There are 4 ways to turn a row about zero (a turn may also mirror it). The second row of each pair is the first, turned, with some noise. The first 36 pairs use one turn. New pairs use 2 turns, one after the other, and a turn may come again.
Known pairs, each followed by its turns in order:
+0.38 -3.29 -1.22 +0.64 +1.62 -0.44 +0.74 -1.95
+0.16 -0.56 -1.72 -3.18 +0.20 +1.87 -0.56 +1.05 -> Z801

+1.33 +1.89 -3.47 +2.18 -1.10 -0.68 -0.68 -1.63
+1.57 -1.33 +1.72 +0.03 +4.21 +0.90 +1.32 -0.15 -> Z356

-1.86 -0.92 -0.36 -0.88 +1.33 +0.30 -2.31 +0.78
-0.83 +1.00 -0.34 +0.55 -0.15 +3.07 -0.82 +0.05 -> Z257

+1.72 +2.17 -1.25 -0.23 +1.63 -0.56 +5.08 -0.39
-1.74 +2.45 +1.92 -1.51 +1.98 +4.39 -1.96 +1.19 -> Z356

-1.61 +0.92 -0.96 +2.21 +5.08 -0.10 -0.27 +0.36
-0.06 -0.77 +0.93 -2.49 +2.47 -2.01 +2.02 +3.83 -> Z801

-2.92 -0.62 -5.03 -1.23 +1.44 +0.49 -2.74 -0.63
+3.58 +2.81 +0.20 +4.04 +1.60 -1.67 +0.19 -1.83 -> Z356

+5.08 +0.54 -0.73 -0.53 -0.44 +1.86 +4.82 +0.34
-4.35 +0.50 +4.13 -1.31 +0.70 +4.07 +0.82 -0.14 -> Z356

-0.07 -0.91 +0.96 -1.36 -0.56 -0.94 +0.18 -0.25
-1.53 -0.62 +0.49 -1.22 +0.84 +0.14 +0.67 +0.66 -> Z59

-1.04 -1.88 +0.15 +5.08 +2.37 +0.42 -3.84 +1.48
+2.47 +0.96 -2.36 -2.84 +1.03 -4.34 +3.25 -1.00 -> Z356

-3.43 -3.68 -1.11 +1.41 -2.40 +0.06 +2.61 +0.54
-0.97 -3.70 -2.92 +0.21 -1.50 +1.12 +2.58 -3.40 -> Z59

+1.13 -0.72 -2.21 +1.96 -0.20 -0.77 +0.18 -2.29
+3.01 -1.19 -0.48 -0.91 +1.32 -0.16 +0.29 -0.88 -> Z257

-0.30 -2.18 -2.12 -0.91 +1.26 -0.85 -0.54 -0.61
+1.36 -1.77 -0.44 -1.23 -0.85 +1.95 +0.10 +1.76 -> Z59

-0.49 -2.63 -0.26 -0.90 +0.34 -0.17 +3.35 +2.14
+1.50 +0.06 +0.26 +3.26 -0.90 -0.62 -0.35 +3.52 -> Z257

+1.17 -0.76 +1.16 -0.92 -3.46 +0.42 +1.81 -0.14
-0.05 +0.50 +0.41 -0.89 -0.75 -2.73 +3.05 +2.07 -> Z257

+1.20 +2.05 +0.35 -0.30 +1.85 -0.43 -0.92 -0.72
-0.45 +0.25 -0.16 -1.23 -0.76 -0.36 -2.09 -2.12 -> Z257

-1.94 +4.88 -1.35 +1.41 -2.93 -3.39 -0.71 +0.21
-2.75 +1.25 -0.20 -1.13 +5.67 -2.84 -0.55 -0.82 -> Z257

-1.60 +0.70 +0.30 -0.20 -1.34 -0.69 +5.01 +1.72
-0.43 -2.57 -0.15 -0.51 -1.39 -3.94 +1.24 -2.70 -> Z59

-2.10 -2.62 +0.10 +1.19 +0.53 -0.71 -0.06 +1.84
-0.06 -0.77 -3.19 +0.26 -0.21 +0.80 +1.87 +0.08 -> Z59

+0.32 -0.84 +0.54 -2.63 +4.52 -0.63 -0.18 -2.85
-1.68 +1.89 -1.70 +0.63 +0.51 -0.66 -4.08 -3.08 -> Z356

+0.40 +1.88 +3.93 +2.06 +1.27 -3.23 -1.66 -1.96
+0.09 -3.48 -3.50 -3.97 +0.98 -0.57 -2.11 -0.12 -> Z356

-0.27 +1.00 +0.71 -5.08 +0.55 +0.12 -1.41 -5.08
-2.42 -5.33 -2.12 +1.50 -1.45 -0.74 -2.86 +0.50 -> Z801

-2.00 -4.65 -1.14 -0.07 -2.29 -0.71 -0.11 +0.80
-0.43 -2.82 -1.93 -1.16 +0.85 +2.81 +3.19 -1.34 -> Z59

-0.02 -0.54 -0.75 -1.35 +0.59 +0.11 -4.22 +1.59
-1.16 -1.39 +3.74 -0.20 -2.08 +1.09 +0.51 -0.08 -> Z801

-0.01 +0.25 +0.69 +0.08 +0.20 +1.77 +1.66 +0.48
+0.04 -1.48 +1.52 +0.47 -1.45 -0.88 +0.02 +1.01 -> Z257

-2.05 -0.49 -1.99 -0.78 +0.05 -0.04 -0.65 +0.12
+0.96 -0.46 +1.02 +0.06 -1.29 +0.62 -0.27 +2.33 -> Z801

+0.48 +0.13 -0.91 +2.18 -4.80 -0.59 +1.61 -2.21
-0.58 -3.12 +1.76 +0.80 +2.72 +0.53 +1.64 +3.53 -> Z356

+1.13 +1.12 -1.94 -0.15 +2.19 -1.20 -1.80 -4.34
-0.48 +1.20 +1.83 -0.49 -3.03 +2.32 -1.92 +3.05 -> Z59

+1.08 +1.13 +1.84 +0.83 +0.07 +1.14 +0.17 -0.24
-1.45 -0.81 -1.21 -1.40 -0.20 +1.39 +1.03 -0.23 -> Z356

+2.82 -5.08 -0.64 +0.98 +0.37 +2.31 +0.51 +0.00
+0.67 +0.58 -1.16 -4.80 -2.01 +1.37 +0.92 -2.64 -> Z801

-2.04 -5.08 -0.19 -1.71 +3.40 +0.45 +0.86 -0.08
-2.08 +0.15 -1.87 -4.10 -3.51 +0.78 +0.70 +2.90 -> Z801

+0.10 +0.13 +1.02 -0.84 -4.16 +2.20 -1.01 +0.88
-0.58 +0.18 +2.20 +0.96 +2.82 +0.64 +1.56 -3.09 -> Z59

-0.19 -0.96 -0.56 +0.56 +3.23 +2.69 -1.20 +1.85
+0.58 -0.22 +1.65 -2.96 -0.79 -1.89 +2.49 +0.70 -> Z801

-5.08 +3.63 +0.73 +2.58 -4.20 -1.53 -2.16 +1.56
+0.87 +3.27 +4.59 +4.75 +1.34 -1.12 -3.34 +1.81 -> Z801

-0.98 +0.13 -0.03 +0.73 +2.38 +0.21 +4.21 +2.13
+0.52 -2.17 +1.11 +2.91 -0.58 -1.63 -3.11 +1.83 -> Z257

-0.91 -0.56 +4.67 -0.33 -0.15 -0.52 +0.64 -0.91
-2.73 -1.36 -2.64 -0.75 -1.98 -1.08 +0.60 +0.91 -> Z257

+1.25 -0.88 +0.13 -0.21 -1.04 -0.91 +1.12 +0.13
-0.44 -0.82 -0.08 -2.03 -0.43 -0.08 -0.29 -0.89 -> Z59

New pairs. What belongs after each?
-0.27 -3.44 -1.46 +0.04 -0.09 -1.30 +1.37 +0.21
-2.97 +0.70 -1.62 +0.91 -0.06 -1.43 -0.62 -1.53 -> Z356 Z257

-0.12 +3.89 -1.14 -1.87 -0.64 +1.03 +0.00 +1.42
-1.36 +0.97 -3.07 -2.19 -0.59 -0.07 -1.82 -1.73 -> Z801 Z59

+0.36 +1.39 -4.54 +1.87 -0.15 -1.58 -1.57 -1.92
-2.87 -1.53 -1.89 -3.23 +2.69 -1.12 +2.37 -0.49 -> Z356 Z801

-0.76 -2.49 -0.42 +0.05 +2.80 +0.37 +1.03 -0.58
+2.38 -1.13 -1.48 -0.60 +0.70 +2.35 +1.21 -1.31 -> Z59 Z59

-4.12 -0.17 +0.02 -0.43 -1.26 -0.25 +1.00 +0.68
+3.22 -1.48 +0.22 -1.71 -0.93 +1.06 +2.39 +0.32 -> Z801 Z356

-3.74 +0.73 -0.22 -2.32 +1.12 -0.19 -0.39 -3.69
-1.24 -0.38 -2.76 +0.77 +1.69 -1.13 +2.62 -3.08 -> Z59 Z59

-1.87 -0.13 -1.73 +0.99 +3.68 -0.61 +1.71 -0.37
-0.68 -1.37 +3.10 -3.09 -0.65 +0.47 -0.71 -1.32 -> Z257 Z801

+0.63 +0.14 -1.41 +0.56 -2.46 -1.21 +1.83 -1.39
+1.62 -2.06 +1.09 -1.90 +0.84 -0.46 +0.61 -1.13 -> Z801 Z801

+2.08 -0.19 -0.53 -1.64 -0.25 -0.07 +4.11 +0.49
+0.57 +2.77 -0.57 -3.46 +1.26 -0.86 +0.87 -0.43 -> Z257 Z59

+0.59 -0.87 +0.51 -2.03 +1.21 +1.01 -0.04 -0.48
+0.21 -0.14 +1.18 +1.84 -0.10 -1.11 -0.36 +1.68 -> Z801 Z356

-2.72 -1.20 -0.10 +2.80 -3.34 -3.10 +2.63 -1.56
+1.76 -2.77 +5.03 -0.05 +1.43 -2.38 +1.66 -0.90 -> Z801 Z801

-0.07 +2.23 +4.52 +1.05 +0.50 +0.36 +1.76 +0.29
+0.28 +1.96 -0.23 -1.04 -4.30 -0.83 +1.10 +1.32 -> Z801 Z59

-0.36 +3.27 -0.64 +4.70 -2.25 +1.62 -0.66 -1.11
+0.20 +0.96 -2.63 -0.80 -3.25 -0.13 -1.63 -4.53 -> Z801 Z257

+2.45 -0.16 +0.71 -1.23 +4.15 +0.37 +0.14 +1.66
-1.54 -0.91 +2.85 -0.34 +0.40 +1.83 +3.63 +0.02 -> Z59 Z801

+1.61 -0.91 +0.71 -1.25 +3.00 -5.08 +2.49 +0.26
+0.78 -2.27 +3.66 +2.02 +1.71 +2.13 -2.98 +2.60 -> Z801 Z257

-0.13 +0.41 -3.39 +0.84 -1.10 +0.77 -0.53 +1.31
-0.58 +0.88 -2.59 -0.59 +1.84 -1.66 +1.48 -1.99 -> Z356 Z801

-1.27 +1.08 +1.17 +1.13 -5.08 +3.16 +0.20 -0.32
-1.77 -3.63 -1.96 -0.60 +0.49 -3.98 +1.26 +0.94 -> Z257 Z59

-0.72 +0.06 +5.08 -1.58 +2.53 +0.18 -1.63 -0.45
+1.47 -0.94 +2.88 -0.96 -1.79 +4.26 +2.20 -0.46 -> Z356 Z59

+4.20 -0.55 -3.22 +0.09 +3.71 +2.35 +0.81 +0.27
-2.93 -5.61 +0.87 -1.14 +0.32 -0.47 +1.07 -1.97 -> Z257 Z356

+0.90 -0.11 -2.15 -0.70 -0.76 +0.02 -5.08 -1.03
+3.42 -1.45 -3.60 -0.47 -0.90 -1.23 +0.32 -1.00 -> Z356 Z257

-1.07 -1.03 +0.49 +1.96 -1.30 +3.78 +0.46 -0.90
-1.33 -0.09 -1.83 +2.25 -1.76 +2.61 -1.31 -0.41 -> Z59 Z59

+1.13 -1.49 +0.31 -0.11 +3.05 +0.34 -1.42 -1.51
-0.20 -2.85 +0.41 -0.60 +0.80 +0.25 +1.87 +1.93 -> Z801 Z59

-5.08 -1.11 -0.30 +4.08 +0.74 +0.05 -0.21 -0.78
+1.14 -0.37 +0.87 +1.25 +2.56 +2.19 +5.19 +1.73 -> Z356 Z801

-2.39 +1.62 -0.86 +1.61 +1.61 -1.12 +0.91 +3.31
+2.03 +0.17 -1.33 +1.80 +2.65 +3.24 +0.83 -0.62 -> Z59 Z801

+3.72 +0.03 -0.48 -0.65 -0.79 +2.64 +2.28 +2.35
-1.01 -1.56 -0.21 -1.17 +1.59 -2.39 -2.47 -3.86 -> Z59 Z356

+0.21 -1.77 -3.54 -0.14 +0.55 +3.00 +2.12 -4.24
+1.30 +3.05 -5.16 -2.26 +2.13 +0.16 -0.73 +1.00 -> Z356 Z356

+0.17 -0.64 -0.45 +2.43 -0.69 -1.79 -0.07 +2.09
+0.06 +0.27 +1.30 +2.18 +1.88 +2.28 -0.69 -0.34 -> Z59 Z356

+3.48 +2.19 +0.80 -2.32 +2.18 +2.91 -0.30 +3.26
-4.42 +2.85 +2.38 +0.30 +1.00 +0.15 +2.27 -2.35 -> Z257 Z59

+2.28 -1.40 -3.26 -1.23 +3.05 -4.54 +0.24 +0.35
-2.23 +4.09 +2.20 +0.08 +2.36 +0.37 -0.50 +4.30 -> Z356 Z59

-1.65 -0.07 -3.98 -0.62 +1.38 -2.84 -0.72 -0.85
-1.77 -1.63 +3.09 +0.35 -2.77 +1.45 +2.22 +1.35 -> Z59 Z356

-0.65 -1.51 -2.15 +4.56 -1.27 +1.64 -0.10 +1.48
-0.68 +1.91 +1.20 -2.60 -1.35 +3.26 -2.77 +1.79 -> Z356 Z356

+1.69 +0.00 +0.24 +0.83 -1.74 +0.79 +0.30 +2.58
+0.44 -1.52 +0.00 -2.17 -0.24 -2.33 -0.42 -0.70 -> Z801 Z257

+0.19 +0.39 +5.08 +0.77 -1.70 +0.85 +0.45 -1.11
-0.96 +2.27 +1.52 -0.10 -3.69 +1.61 +1.51 +1.64 -> Z801 Z59

+2.27 -3.83 -0.30 -2.83 -1.80 -0.03 +3.30 +1.17
-0.30 +2.03 +1.89 +2.67 +0.76 -4.97 +1.48 -1.62 -> Z257 Z257

-1.62 -0.42 +0.02 -1.95 +0.24 +0.27 -1.93 -1.93
-1.33 +1.37 +2.27 -0.73 -1.96 +0.99 -0.98 -0.23 -> Z801 Z801

+0.51 -1.70 -1.52 -0.03 +5.08 -1.09 -1.10 +1.00
+1.26 +3.50 +3.35 +2.97 -0.33 -0.05 +0.56 -1.20 -> Z59 Z257

+0.62 +1.13 +0.44 -1.89 -0.99 +0.64 +1.02 -0.12
-1.73 +1.74 -0.35 +0.36 +0.10 -0.64 -0.43 +0.87 -> Z257 Z257

+1.96 -0.53 +1.14 -4.44 -0.24 -0.64 +1.46 +0.25
-2.13 +3.34 +1.33 +0.17 +2.35 -2.48 +0.87 -0.17 -> Z257 Z257

+2.62 -0.44 -0.68 +1.75 +1.16 -1.02 +0.80 -0.05
+2.06 +0.90 +2.19 -0.31 +0.49 +1.98 +0.70 +0.80 -> Z59 Z59

-1.26 -0.92 +0.01 -3.19 -0.04 +0.65 +3.36 -1.40
+0.08 +0.17 -3.20 +2.32 -0.57 +1.69 +1.84 +2.05 -> Z59 Z257

-5.08 +2.52 -1.29 -1.56 -0.04 +5.08 +1.06 -2.67
-0.17 -5.17 -2.55 +2.89 +0.92 -1.91 +5.10 -1.35 -> Z59 Z257

+0.82 +0.03 +0.10 -0.19 +0.83 -1.44 -0.82 -0.40
-1.38 -1.16 +0.45 -0.11 -0.44 +0.44 -0.42 +0.16 -> Z356 Z801

+2.26 +0.17 +3.91 -0.56 -0.08 -1.71 +0.03 +1.16
+2.57 +1.85 -1.27 +0.04 -0.73 +1.05 -3.29 -1.15 -> Z59 Z356

-0.34 -0.76 +0.40 +1.49 -5.08 -2.66 -1.48 +1.62
+0.38 -1.09 +1.96 +0.12 +2.19 -5.12 -1.91 -2.24 -> Z801 Z801

+4.07 +2.81 -0.91 +0.68 +0.49 -0.46 +1.16 +0.54
+0.35 -0.87 -3.30 -3.31 +1.81 -0.33 +0.64 +1.31 -> Z801 Z801

+0.11 -0.06 +5.08 -2.71 -0.54 -0.40 -0.81 +1.88
+0.42 +1.81 +0.73 -0.86 +2.40 +1.21 +4.04 +2.37 -> Z356 Z257

+2.64 +0.23 +2.79 +0.33 -1.99 +1.21 +0.12 -1.14
-1.77 +0.59 +1.79 +0.06 -2.60 +2.47 -0.60 +1.55 -> Z801 Z59

+2.72 +0.98 +0.80 -0.10 +2.12 +0.08 -0.01 -3.17
-0.95 -1.10 -0.88 -2.33 -1.26 +2.07 -0.51 +2.45 -> Z801 Z801

-2.99 -0.15 -0.07 -0.53 +1.76 +1.61 -1.83 -0.85
-2.19 +2.19 +1.33 +1.17 -1.23 +1.84 +0.16 -0.31 -> Z801 Z801

-5.08 -0.96 -0.63 -1.82 +1.18 +0.46 +1.12 +0.25
-0.61 +0.61 +2.42 +0.59 +3.11 -1.55 +0.22 -3.88 -> Z356 Z257

-2.62 +3.12 +1.16 -1.44 +0.26 -1.93 -0.55 -0.37
-0.38 +3.75 -1.15 +2.50 +1.14 -0.47 +0.53 +0.48 -> Z59 Z801

